The same things were measured in two ways. Each way mixes the same 4 hidden numbers, adds some noise and spreads widely along 2 directions of its own, which tell nothing about the thing.
In the rows, zero is written as 128.
Some things both ways: the first way, then the second way.
[147 157 145  90 227  82  97  99 142 165  86 124 112 113 153  96 180 144]
[ 73  74 161 153 196 160 199  69 165 108  65  93 160]

[128 155  84 114 170 110  96  97 100 149  89  89 156 147 114 114  97 151]
[110 113 153 172 163 148 142  88 146 115 166 123 180]

[ 71 137 150 156 100 172 166 152 186  66 172 198 114  45 148 152 161 132]
[204 151 116 102 109 106  99 147 112 141 186 154 122]

[111 134 166 124 138 178 137 145 167 108 166 167 126  91 116 143 178 138]
[128 151 132 130 115 125 101 151 153 125 157 129 131]

[137 142  92 118 103 129 140 104 142 152 114 133 149  93 120 138 132 137]
[138 152 146  83 142 127 116 144 150 104 137 133  89]

[106 166 160 116 178 191 111 121 178 135 171 139 140  98  94 131 151 170]
[ 83 161 174 127 173 142 127 152 245  60 166 119 119]

[175  94 148  84  89 216 111 130 122 145 151 115 149 160  84 167 190 112]
[ 69 155 117 176  70 136  64 171 131 132 174 139 148]

[132 171  75 122 148 106  86  67 166 144  92 109 121  88 165 144 125 153]
[158 128 167 124 220 178 110  57 146  82 149 167 121]

[142 141 109 106 167 101 113 112 122 148  91 122 135 122 137 116 147 134]
[101 103 146 126 166 143 165 103 143 118  85 115 126]

[ 93 133 136 133 169 152 109 144 111  74 135 130 122 134 129 127 132 133]
[ 96 122 144 123 142 140 130 137 155 112  92 125 111]

[102 141 123 127 188 101 141 139 104 114 105 136 139 119 130  97 123 137]
[111  96 134 143 141 122 189 105 126 144  99  80 161]

[131 108 129 118 108 159 142 148 110 112 132 139 146 136 106 138 152 117]
[ 97 132 122 112  84 105 124 172 114 136 114 115  97]

[104 148 107 139 153 125 126 121 125 103 114 134 141 111 132 125 112 145]
[109 127 151 110 172 137 155 109 142  97 115 106 106]

[124 129 107 125 130 136 128 125 124 123 116 131 142 117 126 132 134 131]
[163 135 111 143 101 115 106 132 119 150 168 152 152]

Other things, the second way, with their names:
q620: [111 116 160 124 171 137 179 108 152 115 112  97 134]
q368: [118 127 129 138 124 137 116 121 107 131 147 129 133]
q976: [134  91 141 145 154 136 169  91 138 134 108 112 163]
q452: [158 164 126  88 121 126  62 162 131 106 164 178  68]
q470: [ 86 144 141 122 122 114 141 164 168 109 139 101 125]
q984: [122 124 140 102 154 118 158 134 144 115 103 110 102]
q527: [151 119 126 141 143 137 139  99  87 136 147 124 142]
q439: [125 133 154 103 176 147 120 108 152  96 116 150  85]
q819: [108 144 124 105 113 123 100 152 134 117 127 137  95]
q661: [107 155 120 161  84 108 112 185 173 133 184 115 163]
q816: [ 83 135 149 118 120 101 167 165 186 113 109  71 126]
q438: [178  93 133 109 168 129 186  73 101 143  77 122 125]
q986: [118 140 131 122 133 154  95 106  82 114 141 159 106]
q917: [ 80 120 107 193 104 159  92 100  90 152 145 154 170]
q365: [154 131 167 130 228 179 123  54 137  68 177 159 128]
q731: [102 131 128 115 114 125 130 153 143 129 100 120 108]
q183: [154 141 160  87 149 102 167 158 173  99 163  87 118]
q639: [111 130 145 121 158 144 129 115 129 106 130 124 118]
q536: [130 122 154 146 162 126 166 111 166 110 168 110 161]
q358: [177 120 111 118  97  93 153 140 104 158 138 104 138]
q338: [ 80 170 158 117 113 110 125 190 182  93 185  89 109]
q278: [ 60 119 107 173  98 143  99 126  94 136 103 134 141]
q10: [ 61 129 126 161 101 147 101 135 144 120 101 144 133]
q281: [160 171 128 120 107 120  88 158 103 114 215 146 119]
q961: [114 113 138 154 143 143 156 102 136 123 126 119 167]
q834: [ 85 149 116 166  91 144  63 146 100 133 165 150 144]
q714: [154 131 122 104 128 117 127 135 137 137 108 141 105]
q113: [117 110 100 170  86 128 134 120  67 169 117 125 168]
q468: [132 133 125 121 116 115 140 139  96 130 141 111 124]
q966: [123 129  98 143  89 125 112 131 102 160  97 144 134]
q585: [128 167 122 140  84 128  55 166 109 121 209 153 125]
q483: [ 69 114 136 200 140 158 107 110 166 123 145 141 189]
q521: [169 126 156  74 182 122 168 112 171  96 109 122  97]
q721: [158 152 157 100 142  96 175 155 154 102 198  80 136]
q761: [169 112 115 135 148 148 127  79  92 142 122 154 144]
q797: [104 145 146 116 122 126 118 158 159 105 137 120 101]
q800: [138 148 128 119 124 132 102 136  91 121 182 123 116]
q417: [105 152 129 143  81  88 140 206 213 130 157  96 146]
q940: [101 121 108 156 105 144 109 126 128 147 102 149 149]
q207: [123 119 108 183  97 137 103 128 142 148 146 141 188]
q364: [ 46  98 126 196 133 158 146 100 149 133  79 108 175]
q13: [105 126 151 121 164 140 117 118 191  97 101 139 105]
q888: [159 155 115 127 106 114  87 150 121 130 167 146 119]
q898: [104 132 135 149 161 166  88  89 107 112 114 169 112]
q222: [142 135  67 148   4  73 120 198 101 205 114 108 168]
q456: [160 196 153  82 144 118  53 187 190  76 237 164  79]
q179: [100 120 123 156 113 127 143 140 130 136 149 101 162]
q540: [124 123 142 139 145 146 134 114 116 123 154 119 137]
q790: [117 131 137 108 128 126 133 151 149 115 108 118 102]
q673: [121 116 114 129 116 127 117 116 126 142  72 157 111]
q43: [ 54 137 147 157 160 173  75 103 150  93 131 168 122]

Some of these things the first way, each followed by its name:
[ 88 156 108 146 180 110 128 128 114 102 110 130 141 117 131 104  94 153] => q620
[145 143  90 111 126 121 109  90 139 152 102 111 140 116 136 143 136 137] => q439
[154 132  93 111 129 112 129 110 110 162  90 113 161 131 114 119 127 131] => q790
[ 83 171 135 133 186 135 134 131 150 111 139 151 133  85 119 107 127 161] => q536
[124 123 110 125  70 178 128 115 166 114 146 146 131  88 129 176 161 125] => q452
[138 148 110 110 140 104 144 110 144 158 104 141 142  94 132 119 151 137] => q984
[163  86 135  92 123 129 159 158  80 146 103 138 158 166  92 109 171 100] => q222
[110 136 142 120 145 168 139 145 131 116 152 138 150 122  96 121 141 139] => q470
[112 156 122 124 199  87 118 119 123 124  92 130 133 115 142  96 128 145] => q976
[101 176  79 147 139 125  98  79 171 118 116 123 122  69 162 148 106 164] => q365
[172  90 124  87 111 165  96 125  90 129 113 102 139 185 111 151 171 105] => q278
[138 105 120 111 132 128 127 140  89 113 102 119 140 160 125 126 150 114] => q113
[142 116 150 100 157 144 103 127 124 123 121 127 119 139 134 136 185 119] => q940
[114 119 147 120 168 141 107 135 117  87 126 136 107 138 149 132 173 119] => q673
[129 144 116 112 183 126  91 106 124 135 108 107 136 135 130 124 141 144] => q13
[ 89 137 183 128 114 228 161 170 188 100 206 187 141  79  83 152 171 146] => q338
[ 89 153 122 155  75 218 140 122 195 104 189 159 149  56 107 173 125 159] => q456
[ 94 129 117 144 127 160 126 136 123  76 137 135 131 116 124 144 127 131] => q368
[ 94 138 115 144 128 135 139 137 135  82 127 151 127  91 145 139 131 133] => q527
[113 141 145 113 172 140 152 146 115 136 130 142 158 124  86  98 133 148] => q816
[100 124  81 152  82 156 143 133 105  92 127 121 165 128 105 151  84 134] => q800
[132 133 158 103 141 183 140 140 143 144 159 143 154 124  79 121 163 143] => q661
[130 126 110 124  99 137 154 131 129 132 119 147 150 104 117 135 140 124] => q468
[109 110 109 140  79 178 116 129 133  66 144 135 119 115 147 179 147 118] => q986
[140 110 101 121  58 195 131 124 124 125 143 117 160 136  96 176 132 123] => q585
